All groups share one centre, and each spreads out both ways along 12 directions, with some noise.
(in the rows, 128 means zero)
Some rows, each with its group after it:
[145 113 138  94 171 167 122 151 142 123 132 116  79 123 131 167 148 156
 131] : (3)
[103 108 128 150 133 150 138 189  95 143 144 108 100 107 165 197 121 146
 126] : (0)
[ 98 118 125 129  91 144 141 119 101 134  98 141 151 161 104 135 111 104
 148] : (5)
[166 120 125 135 126 133 118 161 148 133 110 160 140 109 128 123 107 157
 145] : (0)
[112 142 105  93 144 130 117  73  97 127 121 131 157 199 140 100 112 101
 146] : (5)
[160 109 118 172 110  97 160 134 130  75 138 136  93 107 147 127 118 112
 107] : (3)
[111  99 135 130 151 138 150 122 146 108  77 128 110 180  78 152 112 149
 105] : (2)
[113  91 135 160  83 136 130 133 126 133 146  97 137 132 146 142 125 108
 162] : (2)
[126 146 116 138 185 105 129 130 161  84 109 165 108 147  79 146 119 150
 110] : (1)
[ 92 117 120 132  68 144 143 131 158 121 147 163  72  99 155 177 124  99
 168] : (2)
[ 82 111  83 179 127 179 157 123 122 130 121 126 145 128 185 142 103 134
 135] : (0)
[118 119  92 168  87 136 140 132 127 117 139 131 141 142 186 135 112 112
 153] : (4)
[134 104 121 112 188 133 133 100 119 116 147 126 122 168 131 116 115 135
 137] : (4)
[143 132 134 131 163 122 112 135 128 136 101 162  88  84 116 152  97 128
 108] : (4)
[174 121 157 153  79  74  95 151 140 117 164 101 120 111 136 110 128  92
 148] : (5)
[156 114 124 121 154 114 133  96 104 110 146 112 169 134 109  96 146 143
 127] : (1)
[199 112 133  59 175 138  94  54 151 124 155 138  83 111 132 100 139  98
 144] : (4)
[140  81 176 137 180  90 139 146 128 107 126 153  83 103  73  95 112 171
 133] : (4)
[100  95 154 156 118 107 113 127 130 125 106 120  94 112 119 137 112 131
 133] : (2)
[ 87 151 107 162 151 122 121 100 163 121 133 194 128 123 128 100  76 102
 179] : (2)
[133  99 120 157 145 118 136 117 158  92 129 105 154 156  92 140 140 157
 126] : (1)
[151 105 147  93 137 134 107 124 112 120 111  97  90 125 128 138 152 143
 111] : (5)
[105 154 103  98 197 196 133 134 131 142 118 161 126 148 115 150 121 134
 144] : (3)
[163 125 118 119 128 101 117 131 118  99  83 123 140 189 128 106 122 144
 102] : (4)
[ 38  76 121 145 128 129  88  94  88 127  84  87 131 148 132 160 145 178
 142] : (0)
[ 67 121 116 151 122 120 119  68 116 124 140 122 136 157 154 108 104  92
 162] : (5)
[188  95 155 114 138 114 107 157  92 137 105 119 102  87 134 124 133 161
  99] : (3)
[111 128 106 111 169 179 154 127 115 123 184 129 106 147 147 162 131 108
 156] : (1)
[125 116 168 136 150 161 157 161 126 154  96 113 160 152  59 118 100 133
 125] : (0)
[106 135 134 135 110 148 153 123  93 116 113 134  91 138 112 136 122  61
 119] : (1)
[ 62 198  99 110 164 154 122 166  92 143 131 146 144 152 130 190 120 134
 137] : (1)
[111 137 128 113 101 185 170 107 138  98 124  80 144 119 132 109 159 142
 135] : (3)
[150  76 121 193 100 146 165 134  79 106  65  95 150 160  84 137 139  92
  61] : (3)
[ 74  98 140 123 113 136 119 142 153 140 185 118 106 186 126 201 106 100
 211] : (5)
[171 151 101 139 131 145 164 147 155 121 147 127 148 214 160 126  73  78
 123] : (0)
[117 171 157  75 168 144 115  98 117 132  48 133 120 155  56  85 123 116
  91] : (0)
[ 78 112 121 136 159 154 118 137 110 158  90 137 106 173 170 143  62 134
 139] : (1)
[151  67 171 169 110  89 156 128  66 142 112 122 171 107  80  76  95 129
 116] : (2)
[140  90 138 119 141 137 141 135 124 100 111 116 113 129 129  89 152 180
 129] : (4)
[140 106 171  69 121 129 121 153 105 150 110 172  99 119  70 150 120 135
 158] : (5)
[ 65 106 129 145 148 126 103  84 128 147 106 114 160 176 129  98  88 137
 163] : (2)
[ 50 188 131 106 148 161 142 120 165 112 123 159 104 101 111 129 115 140
 167] : (3)
[120 108 133 159 155 121 124 162 150 138 125 146 121 145 110 169  78 134
 143] : (4)
[119 135 115 122 173 157 176 118 136 111 200 160 137 193  83 139 103  59
 184] : (1)
[142 118 112 163 145 136 141 129 131 135 113 167 153 109 130 109  83 131
 134] : (4)
[114  88  82 204 114 166 185 119 132  71 143 112  85 109 177 172 140 101
 106] : (0)
[118 113 122 123 142 163 120 118 136 123  71 100 134 148 120 129 138 165
 106] : (1)
[ 77 119 144 113 124 119  80 123  57 139  69 120 116  83 110 141 159 172
 121] : (0)
[156 115  67  84 101 170 169  97  77 136 145 228 135 109 190 123 103 110
 174] : (5)
[169 135 137  67 147 146  99 155 122 139 159 132 101 133 136 152 143 126
 156] : (3)
[136  72 161 138  96 123 126  88 123 116 136  94 108 113 112 100 148  98
 141] : (3)
[155 136  64 148 133 170 144  93  81 137 140 108 163 159 186 177 102  59
  94] : (4)
[109 132 134 115 136 162 123 118 132 121  94 126 106 113 109 128 144 130
 122] : (0)
[180  73 154 126 156 128 152 127 100 123 147 142  65 102 132 106 106 104
 125] : (1)
[ 87 131 125 163 127 120 160 143  80 117 164 130 110 130 125 165 115  79
 132] : (2)
[174 129 107 117 145 148 150 136 105 140 178 141 192 171 133 102 104 109
 168] : (5)
[114 116 105 171 159 202 180 183 131 130 189  83 172 163 138 177 125 123
 152] : (5)
[161 144 110  90 149 183 149  92 155  94 124 138 123 150  97 105 158 101
 135] : (3)
[135 149 109 122 135 113 106 165 117 113 124 126 103 177 155 181 116 122
 117] : (2)
[133 120 130 138 109 135 134 141 132 110 126 100 151 144 100 151 149 129
 128] : (1)
[109  96 149 160 189  61 150 155  75  94 181 124  43 154 109 196  98 102
 102] : (2)
[188 135 148 107 102 146 154 157 135  90 124 107 113 106  91 122 162 125
 111] : (3)
[175  88 136 125 172 144 173 153  64 119 163  98 134 142 111 138 136 130
 106] : (3)
[162  83 152  72 156 157 115  73  92 130 143  92 104 139 102 102 175  97
 129] : (3)
[164 108 167  85 112 143 111 131 133 133 129 125 114  88 109  79 161 150
 163] : (4)
[130 128 138  54 141 160  98 130  76 153 144  90 123 134 170 121 163 159
 148] : (4)
[173 130 105 103 128 160 119 123 115 114  91 100 132 138 164 116 156 143
  94] : (5)
[159 117 145  98 107  78 106 131  79 123 135 121 111 167 132 140 118 101
 126] : (5)
[ 94 109 140 117 106 113 116 114  89 121  35 148  70 114 108 154 124 141
  87] : (5)
[105 142 140 134 129 146 150 148 102 125  89 112 174 199  46 143 120 105
 118] : (0)
[116 134 128 139 111 134 128 163  87 138 127 125 114 109 139 162 126 114
 123] : (3)
[138 140 160  58 178 154 109 131 132 155 148 115 102 158 117 125 115 121
 151] : (0)
[113 102 123 151 142 168 151 164 131 125 144 154  42 100 168 175  99 104
 140] : (1)
[109 134 126 134 174 146 115 117 135 107 116 111 107 149 108 135 132 116
 125] : (2)
[168  80 114  90 170  77  74  85 144  70 152 137 104 199 106 142 157 153
 166] : (0)
[159  87 124 128 152 133 154 111 134  96 178 127  97 148 130 136 131 106
 140] : (2)
[147 112  74 151 194 173 140 115 158 106 183 157  98  86 209 122 115 143
 161] : (2)
[115 140 121 122 143  89  97 112 122 118 148 120 114 189 154 138 102 101
 147] : (5)
[119 145 149 136 140 162 173 158 115 166 152 125 151 146 116 119  76  85
 138] : (0)
[156  73 141 133 156 182 143 128 126 131 110 123 110 100  89 129 150 130
 118] : (3)
[140 118  80 159 193 139 151  74 126  67 132 114 123 189 140 107 126  99
  99] : (2)
[170 138 136 134 157 143 127 179 113 136  71 129 158 116 100 113 116 173
  88] : (5)
[121 135 135 113 122 150 152 158  99 108 134 116 127 154 106 133 155 121
 135] : (4)
[156  96 159 132 141 123 132 127  89 128  70 142  89  98 112  88 104 125
  86] : (1)
[185  91 148 127 148 146 157 177 122 116 141 120 102 143 103 158 127 122
 119] : (1)
[112 128 128 129 158 150 136 131 125 106  70 134 115 137 100 114 133 164
 102] : (4)
[139 109 160 109 103 109  83 133 136 149  65 108 138 198 108 112  94 129
 138] : (1)
[181  99 166 117 144 116 120 144 140 134 127 134 121 123  69 124 113 120
 136] : (4)
[122 135 108  95 144 146 135 138 140 122 107 156 110 174 132 164 111 143
 132] : (2)
[158 107 107 169 129  75 127 118 159  63 142 172  45 100 150 142 120 107
 124] : (0)

New rows, each followed by its group:
[119 105  88 161 176 220 206 165 104 101 124 130 122  91 152 142 150 181
 101] : (4)
[ 63 148 152 128 165 129  87 172 118 154 109 108 119 166 101 181 101 140
 146] : (2)
[158 177 102  79 189 141 137 159 117 101 125 146 106 137 161 142 121 170
 103] : (3)
[102 109 136 115 158 203 136 117 139 147  86  97 131 133  86 159 135 136
 120] : (4)
[ 84 109 145 127 151 120 119  85  86 128 105 131 129 117  91  97 127 133
 138] : (0)
[108  95 151 124 112 107  94  77 117 137 133  92 113 153 125 134 116  85
 145] : (4)
[ 91  91 145 161 179 143 103 145 207 116 141 117  89 153 101 163 102 147
 176] : (2)
[118 170  79 117 109 165 157 104  67 135 119 168 164 106 172  96 120 101
 126] : (2)
[108 101 148 137 150 145 103 150 158 139  98 144  93 136  93 164 114 136
 143] : (3)
[ 86  95 125 150 141 182 125 131  74 177 107 125 161 141 114 143 115 112
 143] : (3)
[ 86 160 147  88 173 154 133 102 101 132 122 133 141 127  47 115 150 116
 139] : (1)
[142 122 122 138 187 148 155 153 131 106 114 141 118 128  87 149 130 157
 104] : (1)
[ 90 111 127 134 115 152  87 138 113 174 139 145 120 159 110 177 117  66
 177] : (3)
[188  74 140 158 130  95 132 148 152  97 135 139  93 136 109 139 116 119
 121] : (3)
[112 131 128  79 147 176 104 140 161 123 153  93  69 171 133 210 155 114
 153] : (4)
[108 118 153 110 109 138 107 159  65 155 111  98  86 110 158 162 128 123
 116] : (1)
[130 138 151 117 126 130 120 122 148 137 104 126 104 135 121 109 104 102
 126] : (0)
[ 52 156 133 110 138 111 120  89  76 114 149 131  92 159 101 154 133  66
 150] : (0)
[159 110 130 138 136 129 136 150 121 125 122 105 190 152  90 127 132 167
 122] : (1)
[137 125 101 120 145 177  84 138 166 146  90 179 103 131 137 156 125 120
 149] : (3)
[146 111 140 127 144 155 143 122 147 115 108 141 119 120  88 109 127 122
 131] : (1)
[ 85 132 134 136 154 171 145 152 169 143  72 188 128  99  71 132  94 165
 147] : (2)
[140 133 117 133 147 120 124 147  89 139 106 150 131 140 151 122  87 136
 116] : (1)
[148 137  96 145  83 155 105 128 132 135  82 164 130 112 144 126 129  92
 126] : (3)
[110 145 118 138 150 147 134 166 111 123  97 131 128 118 114 166 129 156
 102] : (1)
[128 160 150  83 217 143 138 192 143 141 137 163 117 109  98 140  95 202
 150] : (3)
[148 113 111 106 175 143 103 120 105 139 112 145 113 128 154 124 120 147
 120] : (3)
[145 115 120 109 159 155 127 123 117 125 110 124 144 149 120 118 133 152
 128] : (0)
[182 117 121  93 119 164 161 105 115 116 116 140 149 137 106  91 145 119
 123] : (2)
[ 99 101 172 117 149 111 129 151 140 120 140 140 112 140  83  96 124 167
 184] : (4)
[128 106 158  86 180 190 150 159 109 148 140 108 110 164  84 156 127 120
 145] : (1)
[ 87 143 123 134 157 158 153 131  82 138 117 127 125 127 129 134 111 115
 115] : (0)
[135 110 163 132  99 126 136 128 112 130 117 107 107 104 107 113 129  99
 115] : (0)
[ 67  71 135 144 104 127 117 107 124 149 127 113 120 149 154 148  98 138
 173] : (5)
[123 176 108  61 165 133 138  96  98  68 140  77  84 220 138 163 165 104
  93] : (3)
[156 131 122  85 140 210 139  97 147 133 132 145 152 130  82  97 158  89
 166] : (3)
[196 118 116  99 148 194 135 165 167 125 124 137 138 156  98 147 147 129
 141] : (3)
[ 86 107  80 154 133 183 102  80 164 153 104 124 139 124 211 147  93 138
 154] : (4)
[148 112 115 153 163 114 131 152 108 142 122 180 171 123 130 104  76 170
 151] : (0)
[ 71 124 116 138 210 166 158 108 161 115 148 137 168 168  57 139 119 152
 162] : (1)
[189  91 119 156 135 130 174 140 109  86 166 172 147  95  73 114 145 113
 146] : (0)
[159  36 108 155 104 164 125  94 151 127 140  75 152 173 180 123 133 131
 155] : (3)
[183  77 147 121 172  85 113 150 112 123 139  94 147 162 118 135 122 192
 112] : (1)
[179 102 120 122 134 135 111 159 131 148 122 138 132 126 174 122  97 164
 143] : (1)
[133 137 111 105 131 169 127 115 124 121 121 129 105 125 151 131 140 110
 133] : (1)
[104 151  84 151  97 133 183 138  98 102  72 180 122 153 133 161 103 112
  80] : (2)
[102 115 178 143  94 115 120 122 138 126 102 118  83  96  86 120 123  95
 130] : (0)
[156  76 149 130 140 123 119 148 113 150 140 113 140 132 142 123 101 158
 150] : (1)
[147 117 105 130 145 115 110  46 124 126 117 127 150 173 136 109  91  74
 122] : (4)
[140  97 131 133 168 123  93 147 101 153  92 148 107 147 119 152 107 134
 111] : (3)
[171 150  87 113  98 154 155 121  83 126 139 159 166 121 169 100 128  98
 132] : (2)
[113 115 132 181 128 119 105 100 132 121 102 118 142 111 123  79 111 112
 138] : (2)
[148 119 125 108 128 150 137 112  83 120 143 110 125 157 109 134 154  71
 121] : (3)
[132 133 138 120 152 139 127 157 131 120 108 138 100 147  87 162 126 123
 117] : (3)
[145  93 135 134 145 128 132 145 141 125 134 127 131 145 124 122 112 154
 148] : (4)
[174  85 108 121 161 122 103  92  74 133  82 115 149 190 140 102 120 128
  85] : (3)
[166  72 135 149 128 116 156 109 100  82 178 125  61  65 134 132 161 103
 122] : (0)
[107 114 116 122 132 162 123 120  90 133 107 107 131 114 147 136 148 149
 121] : (0)
[133 132  98 184 145 128 180 175 108  91 161 191 140 114  92 163 111 104
 145] : (0)
[185 179  88 119 161 117 153 141 108  70 111 138 164 186  83 143 151 121
  72] : (1)
[136 118 135 138 113 128 148 156 122  98 119 124 119 147 106 127 140 132
 127] : (4)
[117 124 129  87 103 144 117  93 101 126 104 104 113 150 143 129 149 115
 124] : (2)
[135 106 128 112 135 154 140 125  89 131 155  86 132 157 137 149 141 113
 130] : (4)
[ 76 115 124 184 114 159 140 182 152 132 101 123 131 118 117 189 111 154
 137] : (1)
[144 143 103 145 126 167 197 117 161  63 140 139 107  72 147 102 142 139
 121] : (3)
[178 102 146 100 131  62  84 110 145  97 144 131  99 181 108 122 122 117
 154] : (0)
[ 72 149  78 164 182 193 166 114 108 104 104 127 133 147 129 145 126 115
 104] : (2)
[105 131 124 138 100 151 131 104 113 129 129 100 158 148 128 112 135  88
 143] : (5)
[169  95 134 117 158 189 125 168 116 179 105 118 165  89 140 134 114 188
 126] : (4)
[195 110 133 117 146 162 167 180 158 101 134 147 147 146  83 104 140 160
 147] : (4)
[157 121 124  77 175 161 110 157 107 145 137  98 123 179 144 178 129 154
 125] : (4)
[191 138 149  95 188 101  82 131 168 103 109 136  77 115 112  97 134 155
 108] : (5)
[144 103 121 126 100 132 128 116 138  93 128 115 109 136 158 100 153 134
 144] : (4)
[151 139 140 128 150  92 128  89 139 110 103 161 149 185  70  67  85  94
 132] : (0)
[ 86 136 134  89 176 135 124 117  73 124 113 116 109 157 128 114 140 151
 121] : (4)
[133  64 138 186 172  95 151  95 142  84 105 129 109 108  92 103 115 164
  92] : (1)
[ 80  83 155 156 139 180 174 134  97 152 145 137  87 107 115 134  89  83
 162] : (1)
[104 143 110 148 150  81 148 112 101  71 143 163  85 162 129 119 115  95
 120] : (4)
[172 117 144 138 125 136 134 175 100 141  96 125 135 104  95 154 115 129
  93] : (4)
[140 156 132 107 155 120 145 127 103 120 141 157 144 147  87 105 110 100
 140] : (3)
[ 76  52 123 159 121 155 167  54  89 113  82 126 114 116 121 110 119 131
 114] : (5)
[112 143 118 139 127 109 125 127  93 121 138 112 166 118 118 138 145 145
 124] : (1)
[ 67  64 139 154 117 114 106  75 150 100  93  88  84 148 158 106 132 165
 139] : (4)
[154 159 117 121 144 149 114 158 138 133 106 194 114 108 104 135 116 108
 138] : (3)
[146 102 150 108 156 125 120  86 105 140 121 138 149 157  68  80 119  98
 145] : (3)
